The same things were measured in two ways. Each way mixes the same 9 hidden numbers, adds some noise and spreads widely along 5 directions of its own, which tell nothing about the thing.
In the rows, zero is written as 128.
Some things both ways: the first way, then the second way.
[175 136 122 176  82 131 138 148  85 152 150 132  83 152 171 141 134  86
 111 138 129 122 118]
[142 138  84 149 125 169 160 126 137 101 104 114 139 163 168 142 144 144
 139 107]

[124 134 156 131 151 111 160 120 113 153 129 128 120 147 129 166 153 148
 123  97 104 141 159]
[167  83  87  29 141  86 127 137 244 104 206  62  93  94 170 145 117 104
 113 134]

[ 99  96 138 134 132 120 104 120 153 141 104 121 149 126 164 138 111  71
 135 119 113 143 136]
[ 84 132 103 124 115 130 146 119  90 161  99 134 134 189 127 154 153 139
  80 127]

[182 161 151 150 140 100 126 156  70 163 130 135 123 141 184 112 144 105
  59 130  74 150 121]
[111 138  99 102 113 154 127 141 147 135 112 118 132 145 138 133 156 102
  68 122]

[ 53  78 152 155 161 167  79 128 124 140  84 110  97 136  85 129 140  84
 188 131 149 134 109]
[151 104  97 132  89 182 155 130 151 119 147 134 119 179 126 138 107 116
 161 151]

[135 125 147 153 126 154 156 134 134 149 135 138 146 124 128 114 142 133
 107 139  98 172 114]
[161 115 133 150 104 197 139 108 145 130 126 121 103 134  72 143 163 121
 170 159]

[ 81 141 120 111 142 128 168 115 137 150 124 131 138 116 125 122 157 144
 111 108 131  95 139]
[184 120 120 124 157 134  69 158 136  68 201 131  88  54 137  53 132 134
 160 119]

[ 90 127 176 185 123 131 122  90 128 133 104 133 140 141 121 102 165 130
 123  93 142 102 140]
[205  87 149 192  88 147 115  95 120  85 182 174 136 118 122 120  83 121
 216 151]

[141 127 122 161 125  79 115 124 103 118 111 122 114 152 139 120 149 142
  97 107  87 141 136]
[140 104 164  96  80  73 112 121 116 125 155 149 171  96 112 152  52  95
 116 139]

[124 132 124 111 139 114 144 143 105 138 121 132 123 137 153 140 132 124
 112 109  89 124 131]
[163 144 135  63 159 129 131 159 175 144 128  91 100  83 131 114 140  71
  82 139]

[149 150 140 135 123 133 107 143 113 115 129 125 108 137 139 124 146 125
 132 145 134 130 107]
[180  99 160 122 103 155 140 111 161 147 135 159 137 119 122 131  94  43
 187 153]

[127 138 130  82 142 139  95 116 167 137 120 114 145  97 135 120 103 105
 158 132 188 124 108]
[ 13 123 152  63 133 102 134 147 118 159  76 165 117 106  94  74 113 109
  77 103]

[118 157 104 121 124  85 151 123 195 111 129 129 127 106 121 104 162 168
 136 117 100 105 170]
[213 108 159 142 123 148 114 129 161 146 157 148 131 132 113 117  93  48
 172 173]

[155 116 143 146 113 127  84 141  92 116 122 116  86 160 144 159 121  85
 157 143 135 147 113]
[ 96 133  95 106 127 183 190 132 178 185  53 118 134 227 141 153 158  71
  87 142]

[116 109 174 100 103 166 110  93  99 126 106 155 155 128 122 158 105 107
 142 123 152 105 116]
[ 60 130 105 160 121 157  92 110 154 113 120 108 126 146 118 133 164 192
  79 109]

[139  92  71  33 163 126  74 169 160 131  97  99 113  81 128 129  68  72
 167 194  99 193  88]
[ 77 149 171 131 122 167 106 148  95 165  66 164 125 100  51  84 153  77
 102 134]

[128 109 136  94  95 139 106 104  93  87 108 153 125 143 109 172 118 148
 151 116 155  82 120]
[106 140 124 124 146 169 109 126 187 159 105 107 150 164 137 136 146 116
 100 126]

[155 123 145 121 127  94 110 121  66 127 113 123 110 153 155 159 125 114
 107 125  97 142 126]
[147  99 137   5 161  88 138 138 228 143 151 105  96  97 146  98 127  69
  70 134]

[116 116 110 117 143 127 156 108 116 158 125 111 127 126 140 147 120 115
 107 122 120 150 124]
[103 126  53 103 102 150 121 152 153  92 152  72 112 151 125 156 156 174
  82 123]

[119 100 133 132 145 102  75 131 118  94  92 105 108 150 118 141 124 121
 152 118 100 160 128]
[151  91 166 110  59  99 139 110 137 171 135 149 183 143 100 196  41  40
 144 172]

[ 93  96 151 122 101 154  90  86  29  89  87 128  88 176 111 176 127 115
 145 122 180  77  82]
[156 139 114 130 158 206 143 151 179 163  97 125 112 204 119  96 159  77
 119 158]

[138 108 102 140 115 107 119 106 127 121 124 112 111 135 116 139 128 141
 130 123 132 143 130]
[125 106 124  55 121 137 166 133 177 170 109 123 139 193 105 139 104  90
 130 151]

[140 117  90  45  80 139 149 114 114 119 128 138 126  92 127 159  89 124
 145 158 138 101 110]
[127 103 170  65 147  81  93 136 193 102 173 105 109  45  93  90  82 138
 112 133]

[121 152 126 140 112 146 136 148 197  98 146 143 125 138 116 117 160 177
 162 116 151  99 139]
[ 85 154  83 147 118 190 108 126 154 128 105 107 140 145 181 147 175 141
  71  91]

[120 150 155 151 137  84 153  90 183 133 124 112 141 132 145 136 159 147
 125  96 114 147 177]
[116 104 115 121 131  92 114 129 142 102 151 136  93 112 123  95 139 123
  77 133]

[125 129 134 157 105 133 122 104 120 127 127 123 107 131 113 122 147 130
 148 118 169 105 124]
[ 88 106 100 141  73 136 134 134 139  97 131 131 155 175 115 147  73 153
 121 131]

Other things, the second way, with their names:
(51): [170 125 158 172 108 142 106 123  74 154 124 166 157 123  97 138 112  67
 203 148]
(255): [139  93 102  57  91 116 149 142 162 146 157 129 144 191 129 147  83  90
 113 154]
(763): [206 120 149 177 153 186 104 134 147 106 136 148 126 134  94  72 129 103
 223 151]
(491): [117 131 161 133 141 194 111 124 169 149  97 129 112 141  61  91 163 125
 118 150]
(711): [174 123 111 141 127 187 172 122 150 169 104 119 125 210 118 158 142  88
 168 167]
(128): [131 115 181 102  82  82  79 140  96 145 161 162 191  84 101 137  30  79
 141 136]
(10): [152 146 124 146 122 225 137 147 104 147  98 136 113 166  70 107 168 115
 171 152]
(482): [153  97 102 119 154 152 142 123 189 111 146 129  73 152 136  82 164 115
 131 139]
(824): [142 146 102 180 101 175 110 148 117 100 132 126 119 125 127 122 144 115
  89 137]
(540): [ 83 127  86 141 115 139 114 134 102  93 127 134 130 109 156 122 138 155
 150  86]
(455): [ 58 103 117 132  67 151 107 127 123 151 129 142 130 164  68 150 119 117
 101 151]
(563): [ 38 111 133   8 139 120 117 162 183 153 114 127 128 149  91  73 110 129
  68 115]
(350): [181  99 133  16  96 116 132 147 158 129 194 130 128 101 140 122  77  81
 122 138]
(691): [126 122  86  90 120 161 164 156 133 136 123 130 112 177 146 115 121 102
 134 129]
(585): [174 115 103 135  99 175 148 124 184 106 128 103 138 144 138 160 122  97
 153 141]
(906): [ 49  89 171  28 116   6  83 151 111 149 164 160 129  29 103  99  46  78
 102 117]
(827): [178 143 108 202 125 246 117 116 170 134 108  95 125 148 115 159 187 103
 191 149]
(928): [118 123  92 168 105 170 111 130 135  83 148 119 122 122 136 128 130 165
 149 114]
(596): [124 124  80  80 132 113 146 137 170 125 130  86 134 147 174 162 133 123
  93 114]
(519): [130 114 188  84 125 111 113 124 164 144 125 147 153  86 109 107  74  87
 131 130]
(424): [104 108 124  95 128 126 145 129 208 133 115 119 123 140 144 122 112  89
  79 132]
(426): [120 156 121 148 119 200  87 137 132 153 112 114 152 114 133 148 153 103
 154 114]
(302): [138  97 153 109 106 125 123 119 186 115 147 125 147 130 105 130  73 123
 129 146]
(319): [132 153 103 104 163 212 161 166 181 207  61 102 111 252  83 114 190  66
  73 178]
(772): [139 121 137 179 120 167 102 136  92 150 134 166  95 148  75  92 151  83
 142 166]
(907): [141 148 166 105 169 143 112 158 117 115 117 124  98  73  67  57 139 140
 139 133]
(586): [147  87 177 102 101 106 147  98 174 120 136 126 118  82  74 142  92 106
 147 157]
(386): [156 130 132 136 117 121 102 133 105 114 166 135 135 103 144 127  97 132
 129 124]
(622): [114 118 120  65 176  91 110 127 179 105 148 107 117  87 174  90 136 154
 112  85]
(832): [151 112 116 129 107 175 131 149 172 130 127 126 120 123 111 124 121  50
 158 153]
(127): [123 134  88 168 112 192 118 109 134 147 111 138 128 146 180 154 190  89
 130 110]
(565): [101 119 121 138 152 128  93 154 145 124 139 122 100 125  85  83 135 128
 129 143]
(817): [122 169 102 119 148 203 128 172 121 134 100 101 115 147 107 104 164 141
 120 124]
(796): [134  99 117 137  73 124 111 135 104 138 152 153 159 162 108 155  84  81
 163 151]
(472): [200 140 122 163 163 173 129 117 160  86 144 104 118 108 165 113 141 163
 169 116]
(768): [ 95  96 146 114 137 103 115 133 161  95 140 154 113 100 111  65  85 132
 133 121]
(197): [ 53 124 105 235  33 177  88 103  83 134 105 158 181 181  97 195 124 132
 118 133]
(664): [128 140 102 114 125 131 102 141 112 118 154 109 141 134 144 136 130 163
 108 111]
(886): [136 125 126 177  37 156 114 122  71 127 133 143 167 137  80 192 100 105
 139 155]
(405): [209 119 133  73 143 126 127 119 180 113 175 113 128  95 184 126 122 107
 126 119]
(196): [169  91 141 182 115 156  95 129 121  84 175 173 103 107  89  67 101 119
 214 149]
(440): [ 65 105 149  52 111  92 128 126 172 177 118 115 130 118  97 152  98  93
  75 140]
(164): [ 92  97 129  91 104  97 114 130 135 202 135 134 149 177  96 168  96  66
 135 161]
(163): [172 103 119 166 100 188 151 119 144 115 127 163 108 164 113 107 133  79
 174 157]
(81): [135 107 154  94 164 105 112 127 199  85 157 145  75  40 161  44 128 107
  80 108]
(650): [193 122 153 142 120 162 148 106 119 147 111 160 139 119 136 132 133  56
 189 139]
(180): [107 144 109 139 114 141 102 143 126 143 108 109 165 144 128 159 126 103
 115 124]
(718): [132 125 101 120  93 189 172 124 154 102 110 123 111 148 125 131 148 134
 103 130]
(290): [130 144 101 139 138 160 107 165 130 129 117 120 137 180 106 105 138 124
  97 144]
(929): [ 86 127 175 120 132  94 113 119 121 144  98 175 153  96 129  89 101 100
  79 109]
(884): [113 139  99 127 128 174 140 122 160 167  91 104 133 184 139 164 170 105
  94 131]
(394): [169 107 126 183  55 184 126  94 134  94 151 155 156 108 151 168 102  99
 185 125]
(471): [152 109 138 100 134 129 137 133 144 162 132 119 110 149  79 130 128  89
 154 170]
(236): [199 113 147 211 124 209  93 113 141  91 148 167  89  80 108  71 172  82
 196 146]
(794): [150 111 167 108 140 144 116 107 180 153 137 127 118 127  95 116 124 111
 133 153]
(494): [201 104 118  90 124 110 143 129 138 110 181 116 118  92 164 140  93 105
 198 127]
(337): [124 124 128 144 124 146  96 150  88 157 134 156 116 127  96 100 132  75
 171 143]
(605): [110 122 141 131 145 153 124 113 167 146 101 146 112  90 153 109 154  69
 139 112]
(905): [ 88 139 147  86 158 145 127 160 140 160  83 129 133 136  81  86 119 107
 144 126]
(53): [169 169 165 143 174 228 129 173 106 138  74 149 103 112  63  34 164  93
 181 140]
(310): [181 107 122 122 113 109 130 145 159  83 167 113 140 117 129 128  65 117
 154 145]
(549): [165 123 142  52 136 120 149 125 153 157 151 117 100 131 129 126 133 113
  61 150]
(561): [159  96 132 143 136 129 118 113 158 101 164 153  95  93 145  89 126 102
 158 130]
(641): [ 90 147 140 191 133 162 116 109  85 161  74 159 162 167 122 132 142 135
 151 115]
(219): [127 118 173 115 122 119 139 138  85 143  96 182 126 105  73  78 105  73
 154 141]
(583): [162 127  96 122 160 135 106 147 124  88 172 132  66  77 167  68 172 121
 121 110]
(883): [164 132 158 104 158 160 142 134 147 124 108 143 101  98 112  68 147  99
 134 131]
(874): [128 111 103  63 133 143 148 133 149 162 134 128 112 176 138 122 146 107
 122 134]
(358): [104 168 103  96 151 169 125 176 165 124  95  81 116 137 120 106 159 136
  31 123]
(252): [164 130 138 134 127 152 134  88 175 120 117 120 161 109 184 156 130 115
 154 103]
(542): [147 130 132  68 118 148 124 138 160 114 157 106 126  97 130 126 111 140
 110 122]
(458): [220 135 174  98 177 156 146 124 178 144 110 145 114  72 159  84 146  28
 153 130]
(55): [146 104 111 135 106 145 118 103 156 137 147 142 135 154 153 146 140  96
 120 134]
(503): [ 90 154 119 186 152 165 106 144  62 162  81 174 138 163 136  92 151 103
 153 110]
(385): [129 136  52 223  78 212  82 124 159  89 150  82 127 149 140 189 189 141
 105 135]
(819): [127 142 113 154 101 193 128 135 142 139  91 122 144 179  93 145 155 105
  94 152]
(465): [182 107 102 148 119 202 134 116 152 175 129 125 141 218 116 161 151  76
 225 165]
(42): [ 81 124 187 143 127  60 101 106  65 165 105 179 160  83 118 124  80 100
 124 115]
(19): [122 124 148  75 154 125 104 134 193 150 133 118 138 101 152 108 111  90
 101 117]
(811): [135 105 134 168 105 140 116 118 177  96 135 113 145 138  98 139  92 139
 145 147]
(806): [181  94 141  75  88 127 147 124 112 161 170 133 139 146  91 166  74  94
 206 166]
(412): [111 130 104 148 115 157 112 123 150 117 120 109 161 133 153 155 121 137
 157 105]
(734): [102 118 130 115  73 165 126 118 153 124 113 124 158 135  94 158 111 125
 114 132]

Some of these things the first way, each followed by its name:
[162 158 170 149 112 103 162 115  87 176 140 166 162 126 168 124 138 123
  70  86 116  92 163]	(622)
[153 148 133  94 124 148 161 145 129 145 150 149 138 111 135 131 131 139
 120 145 116 131 119]	(827)
[123 139 126 164 118 140 142 155 121 112 137 125  78 159 135 130 173 137
 133 145 104 126 110]	(824)
[112 126 219 215 122 138 151  95  77 125 112 176 167 168 103 112 190 189
  72  67  87 108 159]	(794)
[ 73  73 127 129 150 127  78  95 127 121  73 107 130 127 100 127 104 100
 169  85 140 131 126]	(883)
[131 105 164 174  98 126 129 101  71 121 110 143 106 158  91 155 149 155
 138 100 114 127 149]	(811)
[126 113  88 148 141 101 114 126 175 123 122  91 107 127 115 120 137 131
 144 127 124 174 134]	(219)
[142 168 144 137 120 115 120 114 149 145 134 112 119 111 159 104 144 100
 131 142 149 130 112]	(163)
[111 103 121 118 117 164 128 124  65 152 123 132 121 145 158 138 124  83
  80 154 128 129  72]	(806)
[148 140 227 153 161 164  88 156  71 146 116 148 130 167 144 145 146 109
 133 121 132 132 118]	(605)
[122 125 165 144 158 148 141 153 117 125 123 128 104 164 106 162 169 159
 144 133  94 168 134]	(385)
[143 154 209 145 125 149 167 105  12 174 130 166 136 167 148 160 171 142
  56 110 123 103 123]	(565)
[145 134 128  82 101 131 121 106 127 119 128 128 142 123 171 157  97 107
 129 135 152 117 113]	(884)
[119 117 148 160  97 147 133 108  92 125 130 136 110 157 145 151 148 115
 118 122 144 113 115]	(711)
[154 187 132 103  49 150 142 102 138  76 155 133  95 140 165 151 147 139
 155 155 202  63  97]	(81)
[ 57  65  90 139 135 174 106 110  91 109  95 110  98 151  62 137 128 151
 152 109 170 102  85]	(53)
[121 138 136  88 167 151 128 164 126 158 122 151 158 111 128 108 125 137
 110 122 110 111 122]	(426)
[ 92  95  94 150  91 127 137  71 104  84 118 114  86 159  58 169 159 200
 147 102 180  97 127]	(763)
[ 45 108 198  99 163 155  89  55  90 125  70 113 160 149 136 150 135 104
 132 101 178 104  92]	(772)
[106 127  90  58 168 126 100 133 182 122 108  83 109  95 109 142 110 123
 197 139 159 151 115]	(832)
[170 138  83  69 141  85 132 163 141 159 135 128 129  98 162 134  97  99
 117 140  77 145 146]	(180)
[147 115 105 166 126 109 152 185  93 148 128 146  86 142 116 118 151 134
 113 131  35 139 150]	(358)
[139 150 184 175  99 134 146 112 128 142 142 171 169 134 156 112 152 148
  92  87 141  80 153]	(641)
[ 85 148 121 107 145 139 119 108 159 161 120 107 141  97 159 105 122  84
 136 108 184  89 115]	(691)
[ 67  92 155 161 174 139 117 131 119 164  84 144 165 114 109  75 134 113
 112  75  86 114 144]	(542)
[128 147 151 111 134 134 100 113 162 112 123 119 149 121 132 125 135 134
 144 136 157 140 114]	(197)
[117 122 129 156 126  95 135 137 136 139 114 144 138 130 151 105 139 119
 106  93  77 113 159]	(405)
[161 135 133 136 131  98 106 166 107 131 119 131 108 134 166 124 127  95
 118 126  79 133 136]	(458)
[118  65 147 155 173 107  91 157  81 171  86 119 101 157 123 168 110  68
 157 102  59 180 163]	(596)
[165 131 146 149 113 129 113 136  41 138 125 123  86 159 150 153 129 103
 115 135 119 142 101]	(585)
[161 159 192 144 150 105 135 162  70 173 118 186 161 120 149  94 152 129
  75  96  55  96 164]	(19)
[ 65  87 134  92 170 139  68 130 143 145  86 125 136 124 119 152 103  72
 184 109 161 103 128]	(503)
[110 138 115 128 129 127 133 105 140 109 124 100 133 137 151 117 138 145
 102 121 142 144  96]	(886)
[ 99 140 107 129 132 145 156 151 170 137 150 114  92 146 145 148 166 118
 144 150 129 129 124]	(583)
[ 92  77 172 141 160 127  87 107 101 147  76 110 107 142 103 166 126  71
 175 128 115 161 141]	(482)
[178 131 159 147 121 118 101 165  87 139 120 138  88 140 133 144 131  88
 156 154  88 145 141]	(424)
[154 119 156 153 100 122 101 126  96 120 117 147 129 138 152 133 108 104
 137  98 132 107 131]	(252)
[134 105  67  83 115 130 111 125 145 113 120 120 110 102  80 134 116 158
 154 163 149 128 111]	(563)
[133 156 136 131  73 122 163 124 133 132 139 154 150 118 205  98 142  93
  74 141  89  99 113]	(549)
[ 66  80  84 146 114 184 127 105 134  92 118 105  97 164  71 147 146 170
 150 138 179 128  72]	(10)
[115 115 156 189 162 124 103 145 145 168 104 111 131 107 133  75 131  79
 135 111  91 169 133]	(718)
